All groups share one centre, and each spreads out both ways along 11 directions, with some noise.
(in the rows, 128 means zero)
Known rows, each followed by its group:
[ 99 141 112 169 118 120 145  82 137 132 143  93 113 136 136 129  87 132
 133] | K13
[125 149 144  90 129  75 163 146 137 110 158 144 145 155 113 137 172 116
 147] | K91
[181  96 172 111 100 121 138 174 159 129 123 131 116 122 114 172 166 124
 128] | K569
[ 86 123 128  61 137  93 132  83 102 133  72 139 142 110  88 125 118  85
 180] | K363
[126 137 126 150 172 118 181 172 123  98 143 108 135 154 109 137  98  76
 169] | K569
[116 150 122 166 108  71 147  97 152 135 177  84 149 141 128 125  97 113
 152] | K13
[152 137 121 155 164 155  80 124 111  89 152 148 141 107 103 131 151 126
 124] | K13
[ 95 190  81 170 123  98 130 120 109  76 144 155  98 137 103 141 133 154
 175] | K569
[133  98 143  53 119 152 129 116 161 173 113 161 108 190 114  96 116 112
 127] | K13
[136 123 151 148  95 165 152 161 144  82 124 116 110 129 113 118 127 106
 115] | K662
[137 156  97 104 179 115 106 173  89 108 138 150 152 163 153 124  96 142
 145] | K662
[120 134 123 183 106 144 102 112 116  70 104 123  85  79  95 115 185 121
 122] | K363
[163 127 162 153 122 159 111 159 130  73 168  97 139  93 130 183 127 124
 118] | K569
[114 124 154  83 175 146  72 112 132 158 100 117 118 178 167 130 177 121
 168] | K91
[ 82 134 136 170 116  95 151  85 107 101  98 121  98 113 152 115 199 128
 114] | K13
[145 131  92 188  83  86  89 160 129 156 117 116 104 102 134  87 110 133
 131] | K525
[174  85 125 163 148 123 174 146 174 163 153 128 112 189 116 113  91 115
 119] | K569
[100 151 100 108 162 123 201 125 132 187 153  73 165  98 134 129 114 128
 123] | K363
[139 114 131 121 129 133  55  93 110 104 134 175 113 132 129 115  87 111
 104] | K91
[ 79 153 122  76 141  71 125 111  81 129 104  97 166  95 159 154 117 117
 176] | K662
[102 102 140 152 128 116 167 170 104 129  83  93 160 115 147 143  73 109
 165] | K363
[122 121 126  77 154 157 143 180 105 114  57 109  86 160 135 164 115 138
 196] | K363
[115 144 107 182  95 158 134 158 126 106 129 126 133 116 120 125  83 163
 132] | K569
[145 102 127  92 164 117 128  43 159 148 101 104 158 129  60 127 198 121
 156] | K363
[115 137 121 111 118 153 150 142 126 130 136 137 114 125 123 135  61 115
 130] | K525
[100 135 133 104 127  45 157 134 103 152 111 139 151 130 154 135 115 112
 159] | K363
[124 134 133 132 121 115 181 177 126 117 127 138  97 151 149 166 104 136
 135] | K91
[ 85 168  94 118 148 115 161 130 101 135 145 148  91 145 161 127  97 152
 117] | K569
[104 140 121 135 154 105 153 113 140 159  97  99  75 135 137 124 193 121
 153] | K91
[107 159 111 189  91 158 102 168 120 110 119  77 106  74 117 129  95 123
 163] | K662
[135 113 121 144 133 149 166 153 123 104 105 124 122 111  95 120 119 125
 121] | K13
[133 121 147  72  97 114 108  85 146  99 138  91 124 167 166 138 141 146
 119] | K662
[108 147 123 151 160 170 240 156 148 126 164 119 142 147 118 168 120 148
 119] | K525
[122 136 111 134 151 121 136  89  97  56 139 141 126 129 115 130 125 143
  99] | K525
[163 125 121  95 145 102 167 154 131 128 159 135 147 167 151 159 100 165
 107] | K91
[ 94 143 123 149 105  65 134 144 106 104  75 123 122 104 123 125 182 123
 181] | K525
[110 135 141 145 120  56 127 136 126 110 110 120 126 141 145 123 214 104
 151] | K525
[146 154 119  89 149 100 103 118 117 127 132  89 168  88 137 171 166 163
 156] | K13
[ 97 149 140 166 109 127 120 125 165 131 173 110 157 172 119  62 131  73
 141] | K13
[129 134 119 191  96  92 142 133 133  99 132 125 120 131 126 132 135 135
 140] | K525
[ 78 164 102 178  70 129 147 122 124 113 120 152 140  77  78 111 113 137
 149] | K569
[139 112 148 152  91  76 119 142  90  84 107 150 128  81 135 166 131 126
 120] | K91
[157 125 109 106 148  86 126 143 140 134  91 106  69 161 111 106 200 113
 164] | K662
[111 146 157 139  80 106 120 153 129  86 168 153 111 159 144 116  96  82
 137] | K525
[126 142 125 134 101 117 133 108 133  96 126 149 122  94  60 143 130 110
 168] | K569
[129 167  79 110 180  92 129  80 107 130 159  95 157  72 116 112 165 134
 107] | K363
[139 116 131  82 142 137 135 124 127 136 144 129 182 142 120 126  73 121
 120] | K91
[ 87 184  93 146 138 123 136  76 129  95 138 148 101 131  86 134 190 158
 171] | K91
[112 104 148 114 175 120 125 139 113 140  83  59 173 140 145 113 148  78
 185] | K363
[148 104 141  59 181 157 132 102 129 135 133 187 121 177  98 142 120 116
 123] | K662
[127 121 147 112 102 101 129 136 126 143 136 170 137 130 133 140 144 123
 125] | K13
[113 116 139 172 124 135 169 168 130 111 120 137 139 102  83  85 149  61
 123] | K662
[134 153  92 123 134 135 106 120 102 105 122 151 100 103  96 149  96 159
 151] | K662
[109 162 103 144 140  91 154 128 106  71 143 134  99 152 144 110 152 134
 112] | K525
[163 122 109 142 138  88 145 152 112  95 106 156  65 110  91 135 177 118
 135] | K662
[141 121 127 137 151 108 137 147 146 140 140 119 153 187 136  74 143 113
 120] | K569
[157 124 108 167 111 134 123 143 159 174 148 125 152 107 100 134 113 160
 139] | K525
[112 149  89 144 119 105  84  88 145 129 111 120 107 143  86  54 151 111
 169] | K525
[131  71 156 106 140 121 135  40 123 145  82 111 156  87 116 141 130 109
 107] | K525
[ 63 156 135 139 150 149 155 108 123 133 116  60 135 134 165 142 147 130
 163] | K569
[111 140 106  62  88 123 164 148 137 152 105  71 153 127 122 103 106 151
 139] | K13
[146 144 106 107 123  90 122 108 158 166 181 154 101 143 121 112 119 121
 105] | K525
[121 150 110 143  53  79 134 183 109  88 119 207  69 152 135 142 103 162
 139] | K363
[129 132 126 136 126 110 133  62 157 134 142 174 118 126  70 125 185 128
 125] | K662
[116 108 151 149 104  93 161 120 138 144  95 132  41 115 117 137 150  74
 141] | K91
[129 159 144 121 144 146 126 129 144  94 173 115 114 126 119 142 215 115
 115] | K363
[102 150 149  91 133 164 107 140 158 118 133 122 142 182 113 114 179 118
 190] | K91
[110 165  92 184 121 141 129 154 151 179 133 104 112 113 126 165 126 168
 194] | K662
[123 125 134 156 126 134 141 180 130 127 105  87 128 129 157 144 144 140
 145] | K91
[ 72 162 118 160 126 105 179 106  98  99 118 163 139  91 113 184 136 155
 158] | K91
[159 102 195  80 154 101 131 173 133 104 147 155 134 179 161 140 185  89
 116] | K662
[166 157 128 103 149 111 110 113 121  91 169 133  78 127 145 205 140 150
 121] | K569
[149 105 155 133 129 126 147 170 132 146 135 141 187  85  98 140 157 117
 127] | K13
[101 113 157 122 111 137 158 151 146 112 100 134 157 149  85 120 144  96
 195] | K363
[118 172  82 144 153 162 162 165 145 141 158  84 183 132 102 107 140 158
 152] | K363
[ 49 170 124 132  71 101 148  93 140 131 140 115 139 161 134  64 114  96
 142] | K13
[166 116 107  89 143 159 117 128 127 115  97 102 113 140 116 134 147 174
 118] | K13
[111 146 127 143 111 162 153 152 162 125 148 135 108 136  72 139 107 103
 187] | K569

New rows. What belongs after each?
[137 108 153 126 129  90 220 148 155 178 165 113 158 155 160 181 100 130
 121] | K363
[ 90 174  85 139 166 135 208 168  96 141 134 116 145  83 119 124 131 132
 111] | K525
[168 126 142 156  70 109 184 203 163  95 129 111  89 153 124 179 150 164
 144] | K91
[151 142 112  66 125 103 124 119 151 115 161 116 157 148  84  75 150 105
 131] | K91
[ 97 134 134 159 126 165  78 114 103 104 132 145 194  95 119  98  90 108
 129] | K91
[117 133 136  96 157 120 164 166 124 106 115 145  86 170 113 138 134  91
 179] | K13
[165 108 116 162 126 131 136  90 139 114 151 138 135 112 112 167 108 173
  95] | K525
[149 112  92 165 102 104  97 131 141 137  99 124 143 162 122  80 144 160
 149] | K363
[ 95 174 126 115 124 126 145 130 128 140 153 120  69 118 151 121 174  99
 100] | K363
[165 136 133 184 112 130  94 126 168  98 191 122 119 148 135 142 155 149
 116] | K569
[154 134 109 115 147 118  89  93 141 137 120 119 141 131 102 114 185 159
 152] | K525
[142 140 113 186  89 106 134 152 132 123 165 147 145  89 114 134 103 143
 119] | K525
[103 176 121  83 143 127 183 123 160 160 201 119 145 138 111 127 171 126
 117] | K363
[108 108 147 146 134 112 175 128 122 145  95 107 154 108 153 171 128 142
 140] | K91
[106 166 151 134 112 159 156 164 170 126 167 122 104 161 118 116 195 114
 132] | K363
[154 129 107 140 120 157 130 153 130 115 130  93 130 122 106 100  81 125
 117] | K91
[128 109 151 173  75  91 110 114 131  87 104 127 121 132 128 126 141 118
 158] | K525
[155 133 160  49 123 170  75 137 158 137 159 127 101 139 126 162 164 118
 137] | K569
[137 131 120 168 148 107 182 195 122 107 114 155 104 136  96 108 175  99
 142] | K662
[127  92 150  83 137  92 122  74 105 130  73  87 171  97 151 139 171 132
 116] | K569
[166 121 146 157 106 114 100 138 149 156 163 131 188  81 113 139 144 142
 120] | K525
[116 133 155  75 121  97 154  94 114  91 144 172  93 144 115 170  94 101
 136] | K525
[150 122 125 143 145 111 132  88 134 128 133 131 179  85  88 152 174 154
 129] | K525
[122 126 113 151 102 114 146 129 129 116 116 160   4 127 109 126 102  88
 125] | K91
[134 132  94 116 159 184  75  87 123 128 122 113 134 131 109  84  90 139
 130] | K91
[130 100 163 141 109 143 158  98 165 150 144 104 155 133 150 156 106 145
  97] | K662
[ 76 132 148 140 150 133 121 141 108 154 103 134  77 133 159  98 131  58
 149] | K91
[159 131 140 112 106  73 130 116 147 111 174 174 101 137 123 180 131 143
 124] | K525
[130 136  95 178 135  64 142 132 133 162 118  91 127 115 134 100 158 128
 155] | K662
[159 125 151 131 129 101  90 146 120 129 149 183 153  92 139 177 172 154
 124] | K13
[122 117 116 100 164 129 173  98 123 137 114 162 129 138  95 131 108 121
 127] | K662
[125 136 100 117 171 114 169  84 154 163 150 124 142 123 105 111 161 139
 108] | K525
[114 144 115 159  93 100 180 122 121 103 137 165  66 106  98 146 101 116
 125] | K91
[ 90 189 103 113 117 162 112 135 136 105 145 139  81 137 111 156 132 148
 183] | K569
[114 133 101 175  98 105 179 110 142 120 123 100 136 118 127 114 110 152
 121] | K662
[121 138 150 172  76 121 121 131 186 127 155 122 122 187 106  97 139  97
 181] | K525
[130 110 156 132 147 226 120 199 151 160 117 142 117 182 142 123 122 127
 139] | K13
[121 151 105 115 160 123 142  99 108 102 156 144  89 113 113 168  67 125
 126] | K569
[134 119 160 152 147  99 140 103 157 138 153  81 175 134 132 116 208  92
 122] | K363
[129 133 129 109 178 158 198 137 139 124 143 117 119 168 135 171 120 152
 114] | K525
[189 111 129 100 125 110 108 121 196 173 172 134  90 200 127 151 147 168
 146] | K525
[173 132  93  95 137 144 110 139 104  93 133  98 194 111 120 121  72 172
 116] | K91
[ 90 121 147 139 110 128 152 184  95 114 103 122 170  85 130 120  82  69
 142] | K91
[ 80 171 122  95 147 113 209 188 124 152 131 134 119 131 116 153 148 107
 186] | K525
[141 146 114 147 167  95  95 155 146 169 163 124 150 181 165 126 169 148
 159] | K662
[132 107 120 157 113  62 156 126 112 134 108 134 155 117 148 151  81 135
 129] | K363
[116 135 134 142  87 150  76 108 131  97 151 174 131 150 100  83 100 100
 129] | K363
[104 116 131 148 184 176 106  81 140 198 110 104 123 157 175 118 130 128
 133] | K91
[131 111 136 102 126 170 169 102 130  99 136 172 121 144  76 128  86 125
  97] | K662
[107 145 111 116 170  76 115  95 106 140 138 131 117 131 141  89 162  88
 119] | K91
[136 165  84  54 139 134 100 180  86 114 124 163  83 130 128 157  77 158
 159] | K525
[110 100 156 129 113 164 160 130 138 166  99 130 162 100 103 113 138 107
 116] | K13
[109 125 110 145  89 151 166 132 115 104  69  88 111 105 137 103 144 179
  92] | K13
[117 136 113 169 121 126 112 121 158 187 142  92 144 127 126  32 157  85
 114] | K525
[115 152 137 117 127 124 100  92 137  79 139 129 121 107  50 156 167 100
 204] | K569
[ 50 145 132 135 112 125 177  93 139 152 101  80 118 137 147 107 141 107
 155] | K13
[110 133 112  91 156 157 115 162  96 128 103 101 134 122 128  98  77  98
 139] | K91
[107 110 122  93 134 143 126  75 144 167  89 102  91 110  74  78 126  62
 140] | K91
[141  96 137  95 146 150  97  96 147 158 120 104 126 153 137 103 114 109
 105] | K525
[118 154  84 129 126 144 146 115 131 113 135 141 186 115  55 109 102 161
 157] | K363
[ 71 189  94 128 127 135 129 164 104 117 124 120 151 116 125 144  92 152
 194] | K662
[106 127 160  74 136 157 102 149 135 140 116  65 169 154 177 123  97 101
 152] | K662
[112 173  92 134 114 143 140 111 123  81 147 147 134 120  71 121 109 148
 150] | K91
[131 126 153 116 125 187 130 110 171 112 174 148 160 165  80 124 111 114
 134] | K363
[121 158  98 120 135 173  81 121 135  89 113 120 129 133  74  73 172 132
 168] | K363
[126 105 123 161 134 121 162 171 128 119 100 111 148 158 124 104 110 122
 154] | K569
[139 160 154 119 105 102 116 136 137  78 183 165 106 152 130 149 195 116
 128] | K363
[157  96 148 180 124 165 136 138 159 111 132  95 125 140 127 138 137 133
 121] | K363
[159 116 123 126  68 118 167 179 121  82 114  91 150  77  78 129 104 116
 137] | K91
[104 123 116 173 133  77 195 157 113 131  94 105 135 148 174 119 128 144
 132] | K569
[126 146  69 170 154 106 142 153  87 111  82  97  99 104 151 110 152 171
 120] | K525
[144 133 133  96  96  65 150 180 128  89 110 183 134 183 119 171 142 164
 188] | K363
[130 131 135  88 146 150 127 122 128  95 104 124 109 125  74 172 114 117
 196] | K569
[ 73 117 139 159 140 162 187 111 144 149  93 101 101 136 133 129 100 103
 149] | K13
[109 111 110 153 137 147 130 136  90 123  73  86 130  99 139  95 103 123
 120] | K525
[ 97 163 131 197 136 118 148 175  85  48 125 160 100 123 132 126 164 104
 146] | K13
[129 121 129 168 106  75 115  83 131 136 138 125 151 103 130  96 159 112
 114] | K363
[143 138  99 167  92 111 156 136 171 171 155 140 111 122  99 144  85 148
 151] | K525
[134 150 138 105 153 151 135 145 127  84 175 129 171 150 115 158 111 124
 149] | K363
[104 146 137 151 115 113 160 150 122 144 136 126 130 109 158 203 121 164
 154] | K662
[104 147  97  90 125  99 208  78 126 129 116 131 126  95  59 155 117 142
 155] | K91
[125 162 108 144  87 133 183 141 172  92 163 128 106 144  56 120 134 132
 163] | K91
[111 148  87 149 150 116 146 157  69 103 106 120 149  54 133 115 126 141
 107] | K525
[113 141 108 116 125  84 144 122 135 145  87 116  88 180 168 144 179 186
 159] | K569
[136 152 102 133 133 187 140 148 160 127 141 105  86 141 106 122 166 165
 124] | K363
[122 171 151  75 149  97 139 119 143  98 191 149 142 141 108 146 221 107
 143] | K363
[128 131  98 111 157 167 159  94 170 166 135  95 192 137  64  98 121 150
 152] | K363
[148 144 127 138  95  79 158 143 139  90 181 142 170 114  87 105 132 105
 118] | K91
[117 137 123  61 139 157 133 128 122 115 111 132 154 149 113 157 105 147
 173] | K91
